The rows of a group lie close to one hidden flat surface of 13 dimensions, which passes through zero. Surfaces can cross.
Some rows, each with its group after it:
 126  -59 -301  327 -440   55  -90  -94   66  116   77 -179 -394  -69   29 -212 -196   83   38  118
Q_782
 109 -154 -191  -86 -247   21   33  -44   15   77  132 -207 -403 -136   11  -68 -142  194  138    8
Q_325
 -24   15   75  -54   47   24  -94   95   39  -43   86  273  -97 -168  250   23  -44  136  -63 -483
Q_885
 113 -269   -6  156  -71   63 -227  262  188  116 -171 -119 -196 -242  141 -446 -282  351   81 -215
Q_885
 -81   24  436  202  137  149 -346  136 -166  202 -104  408   80  -60  -43 -110  -35  -42  143 -270
Q_782
 -24  372  -65 -214   18  600  -30 -270 -180  -48  341  118  339  134 -124  155  124   61 -292  -68
Q_42
 -50   -6   89   64   59 -150 -231 -115 -262  240   82  -83 -365 -204 -116 -185  100  248   22  100
Q_885
 279  -38 -175   67 -107  140  143   37    1  -13 -252  -97 -246  109  -25  -13 -155   28  253 -222
Q_55
  46  -91 -113   40 -115  290   20 -273  102    8  211 -246   98 -106  191  255  161  159 -174 -145
Q_325
  27 -189  -40 -139  154 -160   51  -76   35  -93  178 -219   68  203  145  178  100 -162  -41  151
Q_42
 -93  -77   -7 -163  -93    4 -115  124    3  -41 -101 -104   22   39  357  -61 -143 -249  -27  -73
Q_782
 142  -21 -356 -135  160   -4 -259  -10 -136   71   53 -378 -174   71 -123 -204    1  -69  -62  186
Q_325
 -28   49  -35   15 -290   22  346 -240  -51 -177  236  172 -135  135  100  117  174  154 -161   18
Q_42
 293  178  200  176  -71   56 -259  202  -42  274  405  -60  -43   68   19   99  -90  -28  138  -48
Q_42
 134   58  170   68  -32 -406   78  285  268   45  162 -147  168 -199 -167   81  -27  -52  -78  -85
Q_325
  33   36   41  -17  256 -160 -207  207  123  -52 -207  112  343   64   80   65   81   55  212  516
Q_55
 -50  111 -302 -191 -128  -58 -125 -203 -301   32  -11  142 -257  134  -33  -18   34  -58   72  194
Q_885
 -82   77  -34  180  393   88 -142  192  112   29 -139  183  161  105   96 -274 -201  231  -48   20
Q_35
-251  203  144  173  248  333 -330  231   49  253 -289   19  426 -111   15 -118  -49    1  -98  -80
Q_42
 101  254   90  114  249 -168  -75  -95 -102 -190  195  261   48  -62  337  146   67  -33 -125 -254
Q_885
  23   86  -20  102 -401  -47   22 -217   58  -40  -77 -225  315 -186 -190   40  208 -149 -304  118
Q_782
 -41  137   -3 -133   87  148 -272 -241 -201  366  216 -131   70 -372  -44  288  -29  227   36 -139
Q_55
 237 -106  -13  388  145  -45  228  -38  245 -106  289  -21  -29  130  104  -94 -227  104  -18  -75
Q_782
 445 -115  436   70 -239   41  217  -59   50 -260  191   98  168  -95 -470 -178   12   29  -34 -151
Q_325
 -57   12  -14 -303  -38  421   56 -153  -56   67   85 -100  -61 -176  -87 -103 -100  449  -14  -50
Q_885
-137 -189  -16 -146 -173   34   24  -25   63   18  -70  -74  233  -98 -158 -137  -88  -86 -225 -149
Q_885
 -38  139 -113 -106 -298  -54  -38   82   10   66  106 -100 -101   -3  285  121  -50   -3  -43  -17
Q_35
 112 -109  279   95 -156 -478  246  -43  148 -238 -108   28  301 -171  -23   26  225  180 -193   22
Q_35
  69   19  106  120  213   27  -73  371  126  157 -352   36   68 -102 -357 -131  -20   34   95 -306
Q_325
  17  -35  184  102    3 -177  -24   80  198 -250  240  113  348   43  180  -65   21 -286 -338   12
Q_55
-384  -39  308  -13  299 -210  -77   68 -138  150   23  136   66  -87   74 -126  143  180 -339 -307
Q_782
-174 -332   31 -131    3  -75  205   -1    7   23 -284  138  -31  -14 -312 -218   91  407  -77 -166
Q_55
  20   69  -86  -50  170  100  127  -22  109 -268   24  123   70   45  265  -29 -232 -103   33   40
Q_325
-148    3 -208  -33   22 -134  380   48  114  -79 -267   32   31  227 -113    3  328  388 -245   -6
Q_35
-164  149   51  271 -107  -64 -116 -236 -305   86   23  259 -221   15  172 -126  150  205 -164  -39
Q_35
-195   41   91  419  -77  -78  211 -115  174  141  192  -34   84  -61  -24  121  -57 -106  -61  198
Q_42
-193 -165  125  399  219  242   68 -161  160 -189  -87  319  -50 -256 -222 -449 -305    7   46  149
Q_325
 435   19  -53   49   92 -427  -66  -98  -98 -278  104   26   22    0 -106 -117   56  -79  -58  150
Q_885
 225  234 -122   25   76 -141   -1 -116  -59 -164  134 -239  177  135  103 -365 -270   21 -191  438
Q_885
 154  115  -27    4  329  -94  -77  -26    5 -184   87  -67  231   19  146  -40   92  193 -143  250
Q_35
 -82  -62 -302  373  220  236   70 -297   92  -39  139  -49   55   72 -495  -70   58 -418 -183  138
Q_325
 -49  207  334  -26  -47 -202  425 -115 -281    7 -127 -376  -99  -24 -178 -245  -87 -104 -157 -108
Q_42
-256   48  -41  392  219   16   79   83  240  -13 -187  -56   15  -66  193   54  320  105 -225   15
Q_42
-145  -10   80 -132  269  207  -83 -324 -190  -99  -98  -81   64 -138   19  -22   70  -52   65  323
Q_325
-298  169    8  -25  -60  433  -41 -366 -283  206  210   27 -180  -21    1  176  134  -60  -34   31
Q_35
  84  202  127  195  167  136  -57 -203 -221   -2  399 -102 -152   40    7  -16  123   -5  -91  153
Q_35
 134  235  -84   59  113  281 -137  325   99  160  -86  177  -35  110 -513  -28   89  127  162   24
Q_885
 332  -36 -235  136  -98   40    6 -188   26 -138  -95 -375    9  -11 -111  -73  -17 -216  -24  149
Q_782
 -28   21 -264 -371  218 -175  -23 -231 -285 -204   68  -34 -409    2  233  156  133  -47  119  154
Q_885
 -49   98 -107   -4   30  -37 -267  182   23   57   57  -38  -84  -63   70  210  259 -337 -210 -268
Q_35
 -69  -51 -169 -218   27  -45  190 -312  -76  -34  229  156   12  105  368  297  -97  221   19  -72
Q_782
   4   98  287  455  316   17 -168  241  188  136   83  108   27 -156  -87   57   42 -167   65 -161
Q_55
-174 -116  -56   35  221  -63 -409  137  173  420  229 -291  102 -388   80  137  -77  144 -112 -101
Q_55
 172  341   77  112   47   45 -153   12 -185  124   47 -276    7   55 -208  172  219 -390   37  172
Q_55
-178  212  -86 -196   66  133  288   29  111  238   84   54  177  -68  -88  184 -284  453  131   28
Q_55
 149   74  -41  252  115 -429   88  156   94   80  215   51  141  131 -363   31  181   42 -355 -190
Q_325
  58  349  109   -7  302   31 -182  169  -64   61   49  -64  100 -143 -106 -251 -271 -106  -56 -104
Q_42
-211   -9 -345 -151   43   39  114   81   50   -1 -484  342  162  273  -47  102  179  263  -35 -117
Q_35
 121   99  201  -84   46   79  -57   86  237  -85  302 -223  312 -193  226  253 -173 -311   25   44
Q_35
 147  195    0  388  -19 -193 -224  399  211  254  -34   54  294   70  206 -136 -250  331  -12   52
Q_55
 -76   58  209 -219   31  -80 -312  126 -175  266  -98 -150  366  -22 -146 -258 -160   78 -107   88
Q_42
 168 -349  -64 -395   10 -103  -82  -62  -66 -127  -88  181  146   51 -209   12 -105 -108  175  -17
Q_42
 230   87  -63  -10 -193   45 -118 -198 -307 -114 -122  -15 -245  201  155   91  146  -88  305  275
Q_55
-162   35  -75 -246 -193 -171  -77  180 -177   48 -431  106   51  294  340  105  -26 -140  214  198
Q_325
 233  145  239  -70  -76 -262 -201  187 -101   16  108 -411   -7  -24  145 -139   29 -103  -73  184
Q_782
  10 -417  244  -47  254 -346  140  346  409 -343 -136  -94    6 -160  161 -276  -59   -7  -48  -94
Q_35
 -30  -60 -204  183 -195   31 -192   93  106  288 -260 -236  126  -20  277  130  124  299  -33  -56
Q_325
-234  -84 -115   23 -202  100 -323 -119  -48  258  359  111  -39 -196   21  -38 -158  -77 -179 -103
Q_782
 -84  337  185  -27  207   73 -229  -48 -185  259  193 -355  324  -93 -168  -78  100  138 -325  262
Q_42
 -74  113 -262   43  -93   -9  -56  128   -3   -2  -31   75   86  452  204   55  -75 -511  -57  108
Q_325
-266 -168  203  -75  113 -368  244  107  -37  -62   46  203 -113   79   68 -166 -157 -121 -150 -241
Q_42
-255  106    8   39 -116  447 -223   22 -121  458  -71 -176  -83 -109   82  -19  -39  350   31  -50
Q_885
-116  334  -36  122  142  137  -29 -178 -246  154  267  205 -167  173   60  233  301  267  -51  134
Q_35
-358   75 -374 -209  208  171  111   78  129  -99 -341  159  171  105 -104 -237 -204  -29 -102  190
Q_55
-480 -275 -164   64  114 -200   22   90  167   79 -213   71 -199 -134   66  -65  113   30 -112   57
Q_42
  -6  -62  322 -175 -472   56 -106  -28  -86  -81  161  132  208   -6  -53  -50   94 -201  -70  159
Q_782
 196  285 -184 -113 -233  179  185 -184  -39 -226   80  -92   10   87  270   83 -166   15   76  157
Q_42
-215  -36  154  388   75  236  352  223  352   31 -118  181   39  169   -4  256   63 -427   47 -331
Q_55
-167 -521  -50 -176   99   -3 -259 -164 -183  185 -163 -292 -136 -118   46 -154   33   28  -51 -133
Q_782
  26 -307  361  227  -69 -261  167 -222 -143  -93 -195  355  -59   31 -146   96  364  145  137   10
Q_885
  -2  136   91 -163  419   76   83 -101 -153 -158  -67   41  194  116  -24  138  110 -173   -6  -59
Q_782
-220   33 -183 -152 -227  238  138  -43  139  168 -315   95  393  -86  -84  284 -185  -38   91  -99
Q_35
 151   42   85   29   34 -159 -164  142  -90  154    2   54 -173  -34 -433   86  273   18  115  -26
Q_885
 -13  -90   33  -94  -61   79   82 -185  -20  -47  120  252 -233  -89  408  285 -124  184  423  158
Q_55
 139  160  -41  142  458   40   46 -141   97 -162  374  128 -294 -331  -83  170    3  -12   71 -181
Q_885
 106  -32  136  -56 -142  -32  326 -130  -53 -231  -48  330   93  193 -172   64   27  -86  107    1
Q_325
-224 -148  125 -175  -51  218   35   92 -159   -9  130  129 -522  165  170 -118   58  -95   82 -188
Q_35
 109  184 -202   33 -410   44 -331 -382 -331  -28 -220   79  285 -108  375   72 -133 -163 -160 -253
Q_782
  22  192  -54  181  129  -79 -135  279   80  -37 -171   -1  193  219   13 -112   28 -301  -47  274
Q_55
-218  197  -24 -149   39  -78 -169  -36 -309   58 -177  227   17  -47   31  -78   87  101 -158 -196
Q_782

New rows, each followed by its group:
-293 -201   95 -274  -90 -216 -210 -220 -303  172 -113 -355  101 -113  344  120  216    0 -263 -112
Q_885
-101  225 -202  175   69   -7  -15  107    4    8   52 -186 -121  146  -32  -84  370  -39 -486 -168
Q_35
  54   -2  519  247 -218 -172 -108  144  -29  105  -38  279  254 -123 -248 -172  189  218 -101  -73
Q_782
  17  -88  353  233  349   95 -146   63  -74  132  159  318 -226  -44 -241 -181 -104    0  279   -6
Q_35
 101 -270  -78  158   68  -60  196    1  252 -255 -327  -27  129  173  135  142   27 -303  179   49
Q_885
 189  112  -89  135   72  171   17   63  -26 -172  -92  -65 -423   33  -65 -179  -99 -404  157 -199
Q_55
 144 -176 -103  175  188   33 -146 -191   56 -269 -107  386   48   29  457  -85 -389  -94  303  143
Q_35
-281   68   52 -261  -52 -109  347  141  177 -125 -306   71  207  -34 -286  219  392  132  -97  164
Q_782
 363 -147  -37  -22 -505 -143 -492 -184 -214  240   -5  -91  111 -227  -57  -19  -40  218   95   48
Q_782
  64  -99  192  372  -38 -169  141 -248  -19   56 -160  192  109 -172 -470  -11   36   43   55  -12
Q_35
 220  -56  205   33 -396 -322 -188  188  -87  139  268 -279  -83   72  262    2   97  -87 -191 -165
Q_55
 326   18 -134  141  139 -294 -183  167  195  -39 -115   95  208  -80 -157  118  -57 -108  173    8
Q_35
   2 -266  158   -6  259 -129  206  166  332   37   97  -66   -1 -149 -237  154   -9  256  231   83
Q_55
 164  -50   37   86 -212 -377  -39  317  277   -2  119 -220 -111 -248   12  179   29 -451  -12 -246
Q_35
 309  118   71  310  497   48   20  247  139 -107 -108   15 -181   92 -180  -33  135  108  327  242
Q_885
 215 -460  -62  -31 -140 -318 -148  -38    1  164  -34 -353   67  -58 -108  -92  159  389 -143  -29
Q_55
-152   54  108 -136   80  -81   38  399   26  -23 -288   38 -217  125  420  -75  -51   -8  180  -83
Q_782
  -2 -204  251 -403 -378   61   33  -11 -305  106 -315  -75    5  220  296   16 -183  -11  344  -48
Q_42
 130  110  107 -387  -43 -171   17  152 -168 -159   36  -56 -126  -21 -141 -347  -78  -11 -143 -103
Q_55
-155 -155   26 -406 -269  -55  258  182   76 -135   91  324 -270   14 -157 -341 -270  198   67   -7
Q_885
 -22 -482   70   63  -89 -148  -55 -216 -146   78 -354 -162 -219  -63   31  112  300   94  233   92
Q_885
-103  -37  187 -348  181  198 -116  -18 -123 -150   40  194  129   69  114  202  306  -39  -64 -122
Q_35
  29   -9   59  144  -60   37  172  177    8   93 -310 -123   56  217 -419 -128  167  -54 -149 -295
Q_55
 -44  277  -16  334  313  328  -27  -98   44   12  301   43  -35   92  119   98  -28 -217  -57   26
Q_35
 206 -211 -304  -94 -393  145 -170  185  178   71  120  -12  -63  164    1  -10 -126 -107   86 -119
Q_42
-233  188  227  102 -141   45 -134  -28  -98  321 -184   -4  372 -230 -158 -136 -162  144   -1  245
Q_42
  19   34 -129  165  -31  -91  -20  373  123   14 -327  308   45  267  240 -115 -110  223   54 -278
Q_325
  92  -71 -343  -61 -118  -92   56 -236  -79 -100   87  -52 -422   28   64  360  165 -248  194   97
Q_35
-120  248  -37   31   96 -121  -54  120 -270   96  -75  361 -289  281  229 -125  -72  210  167  103
Q_325
  -4  161 -133   -7  157  151 -100  326   80   68 -413  228 -133   53   39   82  -96    8  400 -116
Q_782
 -99 -363 -322  -76  113   98  101  -63  304  -56 -124  112  134  -53 -555  -45  107   49 -163  -75
Q_782
  76 -158  243 -120  140 -224  212 -163 -126  -93 -216 -138  230   68  290  233  152  216   83    2
Q_782
 -54   10   62   66  277 -132   22   28  -39  -79  153   78 -145   24   22   14  265  127 -176  -75
Q_42
 235  -39  -52    4  -91 -183   42  434  180 -138 -298  112   15  234  171 -315 -222  100   88  -34
Q_55
  58  131  -65   37   13   82 -154    4   -9   60  251   24  -80   18  176  115   59  144   22  105
Q_42
-294 -286   77  -21   99  -99  100 -102   14  -32 -223 -234   86  -38  159 -303 -102  -13 -149  169
Q_885
-134  -98 -170   21 -581 -104  -36  -99   55  224  -34  196   57 -279 -491 -232 -329   40   65  201
Q_42
-245 -122 -163 -411  107   91   12 -195 -112 -163  -75 -172  -73  -87  298 -160 -114   95 -126   11
Q_885
-109   89  168   53 -198   78 -228  -44 -210  207  -83  117   82   92  294  349  233  -53  124  -54
Q_55
-176 -177   37  131  -68  133  177   68    9  -85 -246  391  -97  208   65 -152  -56    4   25 -279
Q_35
-310  223  137   88 -200  155  108 -158  -43  184    5  141  218 -102   51   14 -359  -68   58  144
Q_42
-199   82 -152  200  135 -194   45   51  207  140 -270  285  172 -171   41  183  -66  295  109   63
Q_35
 127  234 -256 -216  -12  -12 -524 -109 -296   84   17  -78  141  -10  197   76   21   19  -66  154
Q_35
-416  -18  -85 -226  349 -206  -65 -129  -48  106 -267 -176   40 -274  104  247  124   53  114  353
Q_325
-128 -320  194 -572 -333  -46 -312  252   54   87  224  -99  159  -84  -63  -29   63 -197  -22  202
Q_782
   2  285   90    9   68  196 -147  -64 -341  192 -194  249 -245 -113  -76  -59  -80  254  260 -136
Q_55
 -37 -175   -1   72  -45 -205 -192  -48 -134  -17 -253  -35   72  -18  216 -371  -91  139 -193  -37
Q_885
 -59 -221 -127  160  -17 -235 -131  315  292   99 -185  253   19 -205 -414 -326 -303 -194  -49 -238
Q_42
  37  190   43  281  187  160 -193 -233 -219 -126  -15  297 -168 -134  -20 -217  -31 -114    0   -4
Q_55
-131 -186  248  212  -37 -189  200  130  300    1  164 -200  -28 -149  351   29 -250 -232   -8  -82
Q_885
 153    7 -101 -134  312   63  -88  -17  120   51  -21 -229  222 -196 -209  219  -33   42  176  113
Q_55
 157 -315  101  110 -211   88 -112 -111   76  -60   41 -110  217  -53 -159 -119   -8 -164  -87    0
Q_782
-127 -261 -317   79   66  -61 -266  -12  155  350   85 -404  -70 -170   45   47  -60   97  -62   37
Q_55
  -5  117  239 -150  182  391  178  153   97   29  -31 -307   79   41  111  -50   -3  443  143  206
Q_885
 -64   -3   -9  322  -45  -67 -308  170   98  -90  -38  235  -20   55  456 -100  -45 -291  -57   39
Q_55
-208 -140  -98 -196  208   42 -438 -107 -132  320    8 -180 -201 -341   40  179   74  102  155   65
Q_55
 -26 -242   53   18  252   59  -50  439  290 -207 -148  144  -22  144   53 -269  -92 -303  -89 -396
Q_35
-173  274 -145   44  221  115 -179 -135 -288   26  -34  364 -261   67  236  138  147   60   42  -97
Q_885
 123  140   51  141  -47  -52 -100  146  -56  248 -265  -58   72   69 -140   55   71  126  169   39
Q_325
-201   72   74  394 -423  270  169 -476  -13   77  238   38  -31 -205 -102  237  143  -98  -23  210
Q_782
  96   30  267  357  149 -105   67 -252  -21   69  317 -107 -129 -235 -128  -53 -156   72  184  303
Q_35
 -82 -255   89  115  -52   74 -120 -367 -279  -21 -229   -6  -51  -90 -273 -350   16 -148 -106  -80
Q_35
  37 -299  -40   53   94  -29  141  -81   50   47  123 -121 -276   73 -290  139   58 -333   87 -181
Q_42
-247  -44   47   38   93  313  233  127  231   46  -89  165   92   11 -163  110  -98 -137   57 -237
Q_35
 -17   -7   12  285  -40 -118 -306  204  -76  457 -269 -151   46  -25 -208  -75  210  292  -55  -19
Q_325
  88   17  247  274 -312  -59  110 -107   69  -38  142   40  111 -155    7   24 -127 -267  -22 -158
Q_35
-421  283 -307 -365  -37  152   90  -51  -87   99   44    2    4  110   88   19 -189   42  -45  306
Q_55
-340  248  439  214  -64  126  166  -82  -80  100   41   41  -40 -130  173  286  209 -141   71  156
Q_782
 225  -43 -104  -16 -231  130 -209   91  112  150  -74 -255  237   24  125  142 -276 -166  305  264
Q_42
 112 -288   48 -352    7  129  223 -177   65 -288 -213 -115  280  -20 -134  -26  105  147  -71  -59
Q_885
  39 -439 -174  269   84  -30 -138   25  106   -6 -450  -58 -342 -109  103 -358 -142  147  236   33
Q_885
-326   93  125 -157  -37   -8   29  101 -159   71  -79  259    4  238  -19  137  128 -365  -25 -124
Q_325
 315  -46  -90 -155 -134 -199  -26  -41 -117 -104  -60 -176  140   91  -96 -198  -19  223 -109  100
Q_55
   8    8  251  329  -88 -145  190   30   92   63  233  271 -181   25  105  125 -272 -222  235 -178
Q_42
-160 -226    3   25  220  377 -173  -78   -8  197  181   50  -13  191  183  456  186 -194  184  -61
Q_42
-115 -149  -28 -404  -34  164  170 -130   26  -99   15 -234  118  -95   -7   75   34   52  -83  -51
Q_885
  66   63  -75  357  -56 -320  165  -21   48  -49  -40  252 -184   19  -88  163  242   77  -26  -75
Q_35
 113  -30  -49  -32  -30   31  -88  230  317 -180   23 -221  315  -54  448 -213 -405 -243 -125  -66
Q_35
  25 -244 -234   30    8  185  146 -233  151  -81  205 -187 -105   82   51   48 -148 -161   22   74
Q_782
 125   -6  -28 -106 -147 -131 -129  -70 -202  -25 -346  192  174  -22  -56  -14  108  262   16 -162
Q_782
-295  304   43   37   13  -18   25   61   30  169  209 -166  332  -73 -169 -270 -159  -39 -511   23
Q_42
 188  -85 -161 -174   77  138  -63 -187   59 -123    5  -83  182 -109  103  235 -120  -25  136  -11
Q_55
 -28  173  100   42  411   49 -192  210   74  -78  112  122  261   55  210  -71   79  161 -199   -5
Q_35
-107   60  257  397  -59   53   59  231  138   97  139   46 -134   -7  136 -360 -244  -95 -148 -220
Q_35
